There are 4 nested groupings, the coarsest first. Each group lies inside one group of the grouping before and may be the whole of it. The rows also spread widely along 11 directions, which tell nothing about the answers.
(in the rows, 128 means zero)
Some rows, each with its group in each grouping after it:
[144 120 125 160 107  93 170 138 138 129 130 129 159 168 120 120  65 140
  96 101 162 130 134  97 123  86  89 171 142 161 158 122 104 118  97  75
 116 153  93 145 134  90 103  87 135 112 127 163]
k842 Tib k711 pum
[151 121 110 167 121 142 149 152 123 120 108 101 135 154 138 140  93 111
  90 125 151 164 135 107 135  95  91 144 157 143 151 101 126 125 132  84
 102 125 137 120 109 122 136 122 130 120 137 146]
k6 lonif k345 gimop
[127  80 111 145 117 129 169 100 176 159 109  86 120 132 177 124 117 105
  93 199 194 198 143  97 102  56  70 125 135 185 135  93 112 185 102  72
 147 103 111  92 107 123 133 116  81 119 136 133]
k6 Luf k516 Nuna
[149 130 139 158  78 125 136 146 119 120 122 125 129 141 121 131  88 144
  91 108  98 103 132 132 146 116  97 163 133 141 147 141 145 122  92  92
 115 150 112 161 129 109 108 100 165 156 118 115]
k842 pota k677 miva
[101 138 130 168 117 147 200 111  99 112 160  80 131 178 155  92 111 115
 110 112  98 124 108 159 119 106 111 122 103 149 172 124  68  93 124 121
 145 137 137 112 124 147 141  80  63 160 118 186]
k842 pota k677 Vufo
[127 115 115 123 128 128 171 107 161 150 119 141 131 133 142 130 102 160
 122 107 149 112 114 111 122  98  99 169 105 141 131 146 110 144  83  76
 134 164 113 150 143 127  78 123 135 119  99 130]
k842 Tib k711 nuka
[103 127 119 148 108 135 220  97 122 126 162 106 149 184 178 116  83 127
 130  99 146 118  80 125 113  92  75 114 115 156 154 120  42  69 149  75
 168 170 137 100 128 158 111 102  90  97 105 207]
k6 Luf k782 ves
[135 126 106 171  94 144 195 133 126 147 120 110 108 145 134 113 101 178
 113 145 152 120 142 135 125  57 124 156 156 136 139 125 115 131  77  65
 159 162  91 158 130 134 149 133 141  89 102 169]
k6 Luf k782 dogur
[151 120  85 122 177 157  98 117 172 138  54 109  99 113 142 147 157 104
  85 141 183 193 110  91 117  98 105 169  90 127 125  96 143 202  85 119
  64 141 128 134 100 102  90 158  99 168 116  91]
k842 Tib k363 Bik
[105 124 122 142  90 159 178  93 116 130 161  86 138 203 179 143 113 130
 128 104 112  78  65 150 133 107  91 109  91 138 157 124  25  96 163 109
 211 168 131  97 122 188 121 126  80 118  82 167]
k842 Kavug k885 ber
[141 144 147 165  75 129 185 149 118 148 117 116 108 134 122 110  82 182
 121 130 110 102 166 144 144  79 130 154 163 147 145 134 140 142  80  73
 148 154  74 167 159 123 143 114 161 117 106 153]
k842 Kavug k885 kuzo
[154 116 129 159 102 142 161 130 145 138 100  95 103 132 172 151 112 112
 116 148 158 163 120 107 126  70  82 124 168 145 140  86 119 134 141  67
 134 157 134 108 106 146 148 149 143 115 130 141]
k6 Luf k670 Vinot
[115 205 133 156 147 206 166 144  91 118 112  67 100 181 134 147  95 101
 159  60 107 137 102 139 177 150 130  88 133 137 163  89  80 106 188 132
 117 135 156  92 142 184 143 131  73 156  95 209]
k6 lonif k345 gimop
[168 151 142 129 157 113 175 144 116 123  83 122 119 120 129 144 130  95
  87  89 127 150 139 109  96  80 151 180 129  74 183 105 125  96 119 102
  78 220 129 151  98 112 131 145 153 141 123 161]
k842 Tib k711 pum
[125 172 120 166 160 172 178 143 124 121  96  82  93 150 151 130 110 100
 145  90 152 185 114 112 143 115 111 105 156 142 157  70 107 111 163 101
  80 137 164  87 124 158 150 136  88 134 119 199]
k6 Luf k782 ves
[126  70  68 192 102 167 191 119  91  84 156 114 125 142 179 112 160 146
  68 140 108 118  78 170  86  60  98 172 127  80 150 142  96  57 101  79
 141 174 187 147  52 158 158 159 153  92 119 119]
k6 Luf k670 Vinot
[148 129 144 193 108 127 203 162  88 123 111  77  95 126 121  94 133 119
  69 161  95 160 206 160 102  53 169 166 168 106 193 112 148 119  77 105
 115 143 108 151 102 115 215 111 124 145 151 159]
k842 pota k677 miva
[160 111 131 136  87 146 113 109 128 116 112 100 115 148 180 168 138  96
  84 119 102 107  72 129 123 105  74 138 100 112 149 112 104 113 152 108
 141 191 151 116  84 152 108 147 147 170 114  96]
k842 pota k677 miva
[156 164 163 152 117 135 162 151  99 107  92 101 105 108 133  98 125 105
  70 123  83 159 149 142 115  93 138 155 124 114 164 109 167 124  91 116
  67 164 111 158 110  95 141 109 134 178 128 139]
k842 Kavug k885 ber
[141 132 131 138 105 134 146 157 115 129 111 111 133 153 118 158 119 125
  92 108 103 115 146 129 135 118 140 161 131 101 171 132 119 122 121 106
 139 153 119 145 114 136 137 134 142 127 104 126]
k842 Kavug k885 ber
[ 90 118 126 150 120 141 221 138 106 114 148 108 146 130 127  89 106 129
  79 135  90 149 167 153 102 109 136 153 117 127 166 161 126 104  78  95
 126 107 133 148 117 124 143  80  96 123 124 155]
k6 Luf k782 ves
[145 151 165 122  79 152 141 146 121 140  90  89 115 119 127 153 109 108
  88 142  89 134 151 133 137 109 132 134 124 122 152 126 152 156 115 103
 146 153  94 146 114 131 134 120 139 159 104 119]
k6 Luf k782 ves
[142 174 113 164 109 193  90 181  89  84  97 108 115 146  94 152 114 120
  85  71  82 129  94 139 172 165 121 153 122 103 145 123 161 112 125 129
  66 134 153 159  93 125 114 131 150 175  92 111]
k6 Luf k782 dogur
[131 124 107 164 121 164 142 147 123 106 119 118 130 138 139 127  94 133
  96 111 123 146 119 125 147 126  82 147 138 148 130 128 145 126 113  88
  88 109 156 135 121 126 110 117 138 136 124 118]
k6 lonif k345 gimop
[110 116  92 135 178 144 168 150 169 133 108 170 120 112 115 143  99 173
 141  69 151 140 149 100 144 148 111 188 145 128 125 153 158 140  80  71
  58 113 175 151 152 133  87 143 161 111 108 107]
k842 Tib k711 pum
[175 113 165 174  52 121 152 148 104 112 112  86 115 144 154 135  94 114
  69 144  93 116 134 140 124  58  93 156 169 124 165 101 130 114 129  82
 152 189 108 142  94 118 171 120 177 145 141 119]
k842 Tib k363 Bik
[146 157 143 127 160 131 165 153 126 141  89  90 118 157 136 174 123  76
 128  88 140 167 149  95 130 118 143 126 155 104 196  79  92 111 185 110
 107 161 146  89 119 157 157 151 106 128 121 181]
k842 Kavug k885 kuzo
[121 140 136 151 118 140 170 124 121 109 131 115 132 145 135 105  94 131
 101  93 111 124 110 133 126 113 100 155 106 145 147 132 119 120  98 105
 101 149 125 145 126 113 100  93 116 157 114 143]
k842 Tib k711 pum
[146 148 146 169 119 159 153 169 133 126  96 110  87 134 126 158  86 140
 146  79 115 129 149 121 169 125 112 145 191 131 148 101 150 134 144  83
  97 138 158 123 140 157 155 147 173 134 119 127]
k842 Tib k711 pum

New rows, each followed by its group in each grouping:
[153 163 152 165 110 160 149 146 100 130  90  59  83 143 130 136 137  95
  97 136  95 148 154 149 136  92 149 129 136 117 179  93 126 145 125 134
 126 152 111 123 108 141 178 128 102 180 122 151]
k842 pota k677 miva
[175 116 125 148  98 112 137 127 162 163  84 124 100 130 150 156 104 148
 116 140 170 130 136  96 135  65  90 156 155 147 136 104 133 160 100  65
 131 179  95 138 134 121 116 146 169 125 121 126]
k842 pota k677 miva
[127 126 137 177  89 151 159 137 138 130 123 100 105 150 142 121  68 156
 129 120 127 125 132 131 163 103  76 137 168 182 131 111 129 152 113  78
 131 117 122 126 148 132 139 106 134 136 125 129]
k842 Tib k363 Bik
[103 148 122  83 142 191 161 102 153 150  92 131  95  82 144 135 147 148
 120 123  96 120 114 141 126 136 136 145  62 108 110 168 154 170  68 106
 120 151 133 166 135 155  72 148 122 164  68  99]
k6 Luf k782 dogur
[120 121 149 112 128 122 150 104 156 134 122 105 141 135 164 132 107  82
 103 126 121 159 120 105 121 132  78 122  92 167 149 122 116 147 130 109
 112 122 136 101 129 124  89  85  85 182 130 124]
k842 pota k677 Vufo
[123 148 135 128 138 138 156 130 128 112 116 129 134 130 140 115 110 117
  98  91 107 142 111 122 127 134 104 148  97 134 147 132 132 117 106 110
  75 146 138 141 129 111  84 106 116 162 111 134]
k842 Kavug k885 ber
[131 128  97 145 145 124 162 104 160 157 112 108 124 175 149 138 108 127
 135 114 195 147 110  93 128  92  91 135 116 165 150 100  70 143 118  93
 131 148 110 103 141 133 100 122  79 122 111 180]
k842 pota k677 miva
[148 141 109 182  77 186 138 151  79  84 123 133 102 131 138 125 119 162
  88  85  75  84  71 170 148 109 100 168 135  93 132 137 148  74 107  92
  98 190 162 177  88 136 119 154 203 142  89 111]
k6 Luf k516 Nuna
[140 119 150 147 124 120 153 196  92  88 115 126 149 111 102 139 120  93
  50 101  53 155 188 132 120 146 146 184 156  78 194 145 183  90 117 106
  58 119 169 155  88 106 156 110 172 151 148  92]
k842 Kavug k885 kuzo
[142 151 149 161  92 172 135 117 126 114 109 105  78 120 173 117 109 135
 125 110  84 116  87 147 155 117  73 123 124 154 119 112 152 134 121 103
  99 158 153 130 133 143 109 121 149 195 112 111]
k842 pota k677 Vufo
[147 143 125 175  93 160 142 133 125 116 106 100 103 127 149 112 103 131
 103 136 134 155 102 128 141  89  80 131 141 162 125 104 144 141 100  87
  97 141 117 141 116 113 117 118 135 151 119 136]
k6 Luf k670 Vinot
[130 182 140 140 137 174 169 166  88 109  96 102 109 126 112 138 127 106
 102  79  78 141 136 144 134 135 166 143 125  81 174 123 140  94 128 121
  88 165 148 148 108 144 143 135 130 154  98 163]
k6 Luf k782 ves
[150 164 163 142 111 132 179 117 124 134 111 112  99 133 168 127  99 121
 136  93 107 118 108 126 134  98 101 125 134 136 151 103 115 102 139  91
 115 202 131 126 142 142 118 121 145 163 113 171]
k842 pota k677 Vufo
[143 110 141 139  83 125 171 115 176 158 121 148 106 135 186 158  61 181
 175 101 153  93 105  97 162  99  38 126 182 177 111 115 115 128 150  28
 154 167 141 112 172 169  98 152 194  90 107 127]
k842 Kavug k885 kuzo
[113 191 149 136 174 138 174 162 100 114 104  93 136 148  93 109 109  80
 104  78 104 184 164 117 133 155 162 134 114 130 193 109 124 121 126 144
  50 112 124 126 136 105 127  82  61 176 122 191]
k842 Kavug k885 kuzo
[146 161 166  83 107 116 155  99 155 149 104 134 142 117 160 145  82 100
 121 104 136 133  87  86 124 116  77 121  87 157 128 126 117 130 123  81
 116 198  96 139 143 109  40 107 137 160 100 154]
k6 Luf k670 Vinot
[142 171 136 132 126 120 162 127 139 150 108 119 129 170 136 141  80 132
 143  79 161 124 108  96 148 108 106 129 127 156 154 100  83 124 137  91
 123 178  95 122 159 125  93 120 113 122  94 194]
k842 Kavug k885 ber
[ 82 111 161 117 143 118 220 117 128 101 165 124 167 131 149 103  92  91
  94  89  76 143 142 131 101 148  99 145  98 140 172 159 111  87 121 101
 101 114 175 118 126 129 105  63  94 157 138 138]
k842 Tib k711 pum
[136 170 120 151 130 165 151 149 162 154  89 126  90 145 133 161  65 159
 183  76 179 141 113  87 185 129  84 118 179 171 119  90 127 142 145  60
  99 138 137 114 170 156 106 148 148 109  96 174]
k6 Luf k782 dogur
[134 148 112 171 158 170 220 103 129 116 107 135  62  95 201  82 121 151
 147 100 153 160  77 131 113  61  77 133 151 136 118  87 134  84 110  61
  53 198 184 128 124 143 118 163 157 124 113 183]
k6 Luf k516 Nuna
[113 160 197  67 121 115 221 128 140 173 108 137 121  89 125 137 100 137
 132 110  67 100 195 133 121 127 176 146 110 108 164 171 143 139  91  90
 153 173  93 164 177 143 110 115 145 143  92 146]
k842 Kavug k885 ber
[122 161 167 135 122 155 252 114  71 108 142  99 119 120 174  94 118 105
 101 105  52 115 127 173  94  83 144 129 113  89 177 136 101  48 132 101
 135 205 152 142 115 159 152 115 126 144 118 197]
k6 lonif k345 gimop
[130 140 125 132 107 115 176 132 137 145 131 120 160 179 128 148  68 125
 119  99 164 126 117  93 133 107  96 135 132 155 159 119  78 105 132  75
 149 159  98 126 138 127 101 101 115 100 105 191]
k6 Luf k782 dogur
[123 117 150 126  97 142 179 120 132 133 124 113 123 115 160 129 108 114
  95 140 104 138 131 132 115 100  98 134 124 138 145 133 132 124 115  83
 135 147 135 132 112 133 118 115 138 141 114 125]
k6 Luf k516 Nuna
[134 152 123 143  95 170 135 134 130 137 102 103 109 136 129 146 107 141
 123 121 127 126 110 128 156 116 111 130 124 144 128 126 128 155 108  97
 137 143 108 145 130 140 109 134 130 144  91 132]
k6 Luf k670 Vinot
[135  95  69 166 145 142 154 131 119 106 115 119 131 140 141 109 160 138
  60 136 142 153 114 134  93  81 117 186 106  98 153 130 119 120  77 105
  92 144 141 154  80 113 126 141 119 121 120 117]
k842 Kavug k885 kuzo
[140 124  92 228 127 144 186 147  95  99 132  88 103 171 148  89 121 137
 101 120 140 154 124 148 120  64 109 152 166 135 171  88 103  87 111  98
  95 144 150 120 101 130 183 118 108 126 141 184]
k842 pota k677 Vufo
[125 147 112 165 132 156 157 130 107 128 114  64 111 174 126 121 139 100
  95 128 128 156 134 142 125 102 141 132 104 132 178 104  88 139 114 143
 128 127 114 114 109 136 154 109  54 166 115 169]
k842 pota k677 miva
[139 115 148 142  96 137 152 155 117 132 105  79 129 137 125 150 119  80
  65 162 113 166 174 128 119  95 131 140 146 124 176 112 135 144 125 105
 142 119 117 120  89 124 167 113 116 144 130 124]
k6 Luf k516 Nuna
[114 159  91 184 128 180 176 149 133 137 112 118  97 155 120 120  80 187
 163  90 161 131 122 126 170 114 109 136 167 161 125 115 121 132 103  73
 110 119 130 135 159 150 127 135 126  98  90 178]
k6 Luf k782 ves
[106 112  94 157 144 149 192 116 117 108 143  98 155 159 151  96 108 110
  82 131 141 166 118 129 106 100  93 140 102 153 152 129  90 111 106 103
 110 107 144 117 110 121 117  90  68 127 131 167]
k6 lonif k345 gimop
[144 120 165 145  88 129 166 143 131 129 118 103 114 134 164 148  99 116
 110 124  97 127 142 128 137 103  94 130 161 134 157 109 129 119 148  81
 140 150 141 114 124 151 151 127 155 134 127 121]
k842 Kavug k885 ber
[107 197 117 156 166 188 162 139  88  91 117 106 107 153 124  97 129 122
 122  50  89 138  84 153 147 157 139 134  88 116 156 117 114  96 118 149
  50 145 158 140 129 135 105 119  81 179  88 177]
k842 Kavug k885 ber
[141 151 146 192  76 173 169 151  50  82 132  57 124 151 131  88 115 102
  42 147  52 136 135 186 123  82 135 139 120 118 173 122 132 103 104 132
 126 139 110 155  84 116 176  86 107 175 129 152]
k6 lonif k345 gimop
[126 142 100 218 117 163 171 172  97 102 133 103 111 174 102 111  86 171
 120  82 126 123 140 150 159 107 124 168 177 138 157 115 120 109 101  97
 100 118 139 146 129 132 166 117 133 115 116 160]
k842 Tib k711 pum
[115 115 111 139 121 154 154 121 136 132 111  97 136 119 127  96 113 127
  64 178 127 171 160 131 118 101 111 150  93 165 128 149 154 191  52 107
 114  79  97 153 123  98 107  84  81 158 125 110]
k6 lonif k345 gimop
[139 156 122 128 130 144 111 154 153 149  89 134 115 140 101 169  94 145
 140  80 133 122 139  99 175 156 118 153 133 145 137 131 147 163 111 101
  95 129 121 143 159 128  86 129 145 156  95 119]
k842 pota k677 Vufo
[118 128 173 140 103 116 223 100 123 127 153 102 127 138 185  99  94 106
 117 122  93 124 126 141 108  93  89 118 120 155 164 123  95  90 134  88
 145 166 140 108 137 144 131  82 108 157 133 175]
k842 pota k677 Vufo
[111 164 145 121 121 157 161 109 147 152 124  89 119 186 161 159  88 115
 168  83 139 119  92 112 164 139  91  86 115 170 150  96  54 137 180 109
 165 143 126  78 160 179 108 124  72 138  85 181]
k842 Kavug k885 ber
[ 85 122  49 143 206 154 195 101 135 126 143 128 139 174 141 108 150 137
 129  83 169 148  92 123 104 124 128 159  72 119 160 139  54  99  96 120
  99 134 168 118 123 148  93 126  46 121  98 186]
k842 pota k677 Vufo
[116 147 159 162  89 114 202 134 103 127 161  82 160 200 120 113  59 116
 113  95 114 113 137 134 132 104 114 130 133 166 186 118  58  97 135 103
 171 142  89 118 143 129 140  59  79 129 121 206]
k842 Tib k711 nuka
[106 153 121 104 140 135 188  83 168 166 126 155 120 141 154 125  87 173
 171  75 152  91  91 108 143 129  89 134  84 167 119 151  87 130  94  80
 130 174 114 138 189 142  37 117 113 136  77 172]
k842 pota k677 miva
[128 188 108 164 136 179 134 139 128 132 105 122  90 167 125 142  89 167
 177  47 137 103  86 124 190 149 106 129 137 152 130 109 110 127 134 107
  94 155 141 130 169 157  94 138 129 153  79 172]
k842 pota k677 Vufo
[ 98 153  95 148 113 156 161 129  97 106 164 139 161 196 115 120  92 172
 119  47 102  66  69 151 152 154 113 158  79 129 151 165  66  79 106 116
 136 152 125 159 140 137  70 104 107 123  66 166]
k842 Kavug k885 ber
[125 127 124 141 108 128 148 136 149 146 109 119 130 136 119 113  95 154
  96 141 139 143 155 119 137 108 110 155 118 168 134 137 141 181  65  94
 120 105  81 153 148  99 102  97 111 138 110 123]
k842 Kavug k885 ber
[121 154 125 145 124 159 167 132 137 133 106 109 113 135 139 125  95 132
 127 109 139 153 120 116 142 117 101 125 131 155 134 113 127 138 114  90
 105 132 127 125 139 134 109 116 111 138 106 159]
k6 Luf k782 ves
[136 118  93 167 128 139 135 137 123 112 123 103 145 185 122 142 111 123
  87  98 153 135 102 116 128 106 103 168 114 130 160 116  85 124 117 112
 118 141 126 129  99 122 118 119 104 128 112 140]
k842 Tib k711 pum
[117 175 127  83 120 162 144  87 150 174 100 123 118 151 122 148 102 167
 147  90 133  68  87 127 152 123 134 146  53 140 122 155  80 178  84 116
 177 198  59 171 173 139  45 133 103 157  45 152]
k842 Tib k363 Bik
[155 132 143 181  97 143 151 144 145 128  96 128  74  97 150 104  91 167
 124 131 118 143 146 129 152  93  81 152 174 167 116 113 194 156  79  68
  73 136 131 151 150 112 129 118 180 161 133 109]
k842 pota k677 Vufo
[159 172 104 191 119 163 128 123  92 105  95  86  91 152 132  87 139 129
  78 120 127 144  86 150 127  76 120 153  93 134 145  95 125 135  74 139
  75 175  95 160 103  93 117 115  95 191 107 164]
k842 pota k677 miva
[102 125  72 188 139 182 200 127 122 134 133 121  79 147 137 107 129 204
 151 104 130 101 128 164 143  97 133 161 142 124 136 142 106 119  75  89
 131 135 154 147 146 173 146 155 125 107  92 155]
k842 pota k677 miva
[126 140 140 147 139 144 189 144 116 120 117 114 116 127 129 123 113 122
 111  92  99 135 148 136 124 114 136 160 135 111 167 128 129 112 112 101
 101 146 148 139 124 138 141 118 127 144 120 144]
k842 Tib k711 nuka
[158 117 150 161 113 120 188 125 144 150 106  88  90 137 186 144 113 108
 131 142 144 151 148 114 120  58  97 122 180 140 165  76 103 120 156  72
 146 174 142  89 123 162 178 143 136 126 142 163]
k842 pota k677 Vufo
[163 156 133 130 120 111 113 165 127 120 102 137 152 174 114 180  82 108
 108  54 141 124 103  82 154 143 100 156 137 120 169 105 107  97 161  95
  91 178 127 129 126 115  89 129 158 127 106 149]
k842 Kavug k885 ber
[135  94 102 131  66 128 151  83 151 145 145 112 158 177 175 149  98 139
 105 147 168 100  60 112 117  74  52 131  93 166 126 132  55 129 117  69
 206 176  91 126 113 137  74 121 116 105  95 140]
k6 Luf k670 Vinot
[136 121 110 167 104 140 147 133 127 122 130 121 125 155 140 127 104 151
 108 108 122 113 112 131 139 109  94 157 129 141 142 132 117 119 103  93
 122 147 135 141 126 131 113 116 140 142 113 129]
k842 pota k677 Vufo
[124 141 101 160 123 138 148 138 135 138 132 113 136 205 124 163  80 137
 150  65 163 111 104 102 165 136  93 131 141 159 160 109  63 107 154  96
 138 136 135 102 148 154 108 120 104 115 102 179]
k842 pota k677 miva
[126 163 144 137 120 174 195 138 119 132 104 120  86 103 150 129 114 147
 136  98  92 119 128 145 136 112 132 134 142 107 139 128 146 108 116  82
 115 177 151 146 135 164 133 150 160 133  93 150]
k6 Luf k782 ves
[112 117 153 126 127 145 177 114 132 116 134  93 131 139 163 130 118  87
 103 109  95 140 117 132 115 124  96 130 101 134 160 125 101 119 141 111
 129 134 160 103 111 152 121 103  90 163 124 126]
k842 Tib k711 nuka
[105 134 142 123 134 150 213 142 122 146 124 121 115 124 115 145 119 152
 131  95  83  94 176 153 127 121 175 168 133  86 168 164 116 121  99  97
 157 154 137 155 142 170 149 140 141 118  94 138]
k842 Tib k711 pum
[118 167 156  87 123 165 202  79 152 171 101 125  96  95 176 118  97 154
 152 126 116 107 118 131 130  96 111 116  86 154 108 146 124 163  93  80
 150 184  97 149 177 153  68 130 124 152  81 158]
k6 lonif k345 gimop
[165 132 140 178 112 140 127 171 103 106  84  85  97 118 117 129 138  94
  59 142  92 174 172 136 127  98 135 162 154 109 175 102 178 140 102 121
  71 129 133 142  87 105 173 120 140 183 150 106]
k842 pota k677 miva
[134  95  96 143 116 113 187  93 136 142 144 120 144 171 173 130 127 140
 103 128 156 102  93 125  94  62  96 161  99 123 157 132  54  97 108  85
 176 197 119 130 112 144 109 128 116 108 106 163]
k842 pota k677 Vufo
[146 145 114 158 127 159 159 123 115 112  96 121  90 106 153  93 142 153
  91 124 110 134 105 149 116  79 118 164 109 113 132 124 153 132  72 102
  76 179 126 169 113 115 111 144 146 157 105 125]
k842 Kavug k885 kuzo
[122 166 141 122 139 160 180 117 133 141 100 122  96 109 131 114 116 153
 129  98 107 116 131 140 130 111 141 156  98 124 135 142 137 154  76 108
 108 171 112 164 150 132  98 127 124 163  88 142]
k842 Tib k711 pum
[132 129 150 169  72 137 177 133  89  88 154 102 157 147 152  90  70 114
  64 124  77 126 114 148 125 104  70 136 122 160 148 138 129  89 112  92
 115 134 127 145 111 104 113  64 132 155 139 145]
k6 lonif k345 gimop
[155 144 149 124 103 131 113 149 167 148  84 136 110 126 137 168  77 141
 136  96 138 127 127  89 172 133  78 139 153 160 124 110 157 164 130  73
 100 145 119 131 158 126  87 138 173 138 106 105]
k842 Kavug k885 ber
[131 149 116 148 123 163 171 136 119 138  99 115  99 116 121 114 122 148
 103 128 129 141 138 139 128  91 139 157 126 123 141 129 146 144  73  96
 108 153 110 163 122 119 121 134 133 137  95 148]
k6 Luf k516 Nuna
[ 93 140 137 161 109 175 225 133 115 127 143 100 104 139 155 113  94 151
 146 107  92 119 135 158 140 115 115 116 154 139 148 132 110  96 129  78
 150 129 161 116 143 181 157 120 120 113 105 170]
k6 Luf k782 ves
[106 152 192 138  41 184 156 136  92 115 120  59 107  99 128  94 111 113
  57 180  10 128 164 192 138 125 132 116  91 151 139 160 184 180  71 133
 156  92  88 162 116 123 145  63  98 217 110  87]
k6 Luf k782 ves
[114 180  87 152 124 155 126 145 145 169 110 126 126 194  68 146  70 200
 169  71 170  92 132 112 197 151 137 152 120 177 132 143  97 180  79 107
 142 114  65 158 197 127  76 107  96 128  62 175]
k842 pota k677 Vufo
[116 108 166 156  83 127 209 131 126 115 150 129 125 114 151 100  76 155
 103 116  72 104 153 151 124 102  91 160 149 148 141 156 149 110  88  67
 129 138 140 154 139 129 131  90 167 138 129 114]
k842 Tib k711 pum
[149 153 122 171  83 160 110 125 123 140 102  63 102 185 131 144 110 123
 110 132 140 124 105 132 161  97 102 120 115 166 149  94  92 172 123 128
 155 138  81 116 124 137 130 115  82 171 101 150]
k842 pota k677 miva
[112 128 108 149  75 169 121 142 108 107 135 105 151 158 103 123 103 143
  63 130  92 112 107 150 145 140 106 156  84 142 132 163 134 145  74 117
 136 105 103 169 106 113  95  86 111 159  91 102]
k6 Luf k782 dogur
[116 194 162 117 111 196 183 100 115 132 101 106  77  97 165 106 117 142
 139 102  70 108  88 161 140 119 121 110  81 131 117 134 142 133 102 109
 118 188 123 154 148 155  90 128 123 184  72 152]
k6 Luf k782 ves
[116 181 116 140 127 177 185 112 121 156 118 100 104 178 137 141  97 145
 169  80 154 107  87 130 155 105 126 109 121 145 149 106  57 117 142 101
 162 179 109 117 152 169 110 143  92 118  65 218]
k6 Luf k516 Nuna
[118 151 145 127 140 159 182 131 145 148  97  82 104 132 152 149 111  94
 136 124 134 173 146 111 134 115 119 102 141 143 157  95 114 144 151  96
 129 128 142  90 132 163 147 131  90 137 115 166]
k6 Luf k782 ves
[125 186 172 154  78 155 186 166  81 119 131 112 120 147 106 128  64 137
 127  73  70  98 142 152 164 131 135 130 161 131 167 132 130  84 133  93
 127 160 117 154 145 136 136  99 158 141  96 182]
k6 Luf k516 Nuna
[169 152 146 160 129 134 161 157 144 148  92 113  84 159 160 196  86 116
 180  60 155 129 126  88 168 110  92 120 214 125 169  64  98  87 208  64
 115 190 177  78 144 186 160 177 179 107 126 178]
k842 pota k677 miva
[123 162 142 139  57 181 125 139  98 124 123  85 126 156 116 150 103 129
 102 117  73  91 104 160 164 137 124 123 101 134 142 147 115 142 117 124
 172 142  95 155 120 147 113 110 118 167  80 123]
k6 Luf k670 Vinot
[114 115 140 193  47 153 204 125 110 127 159  72 120 162 158 102  79 151
 116 164 112 120 133 159 138  70  86 111 166 180 144 120  98 124 112  73
 193 115 105 122 128 150 171  92 112 112 123 163]
k6 Luf k670 Vinot
[160 159 153 215  36 159  94 176  98  87 124  96 111 175 131 129  46 148
 114  84  91 108  90 137 202 134  44 122 186 190 130  91 153 121 154  91
  93 119 126 128 136 119 130  96 175 163 122 118]
k842 Kavug k885 kuzo
[123 123 154 115 103 109 178 109 140 143 129 110 154 149 140 123  83 116
  95 129 124 124 134 117 115  98 100 147 100 158 155 136  97 141 100  93
 156 156  86 139 138 106  97  81 103 148 118 148]
k842 Tib k363 Bik
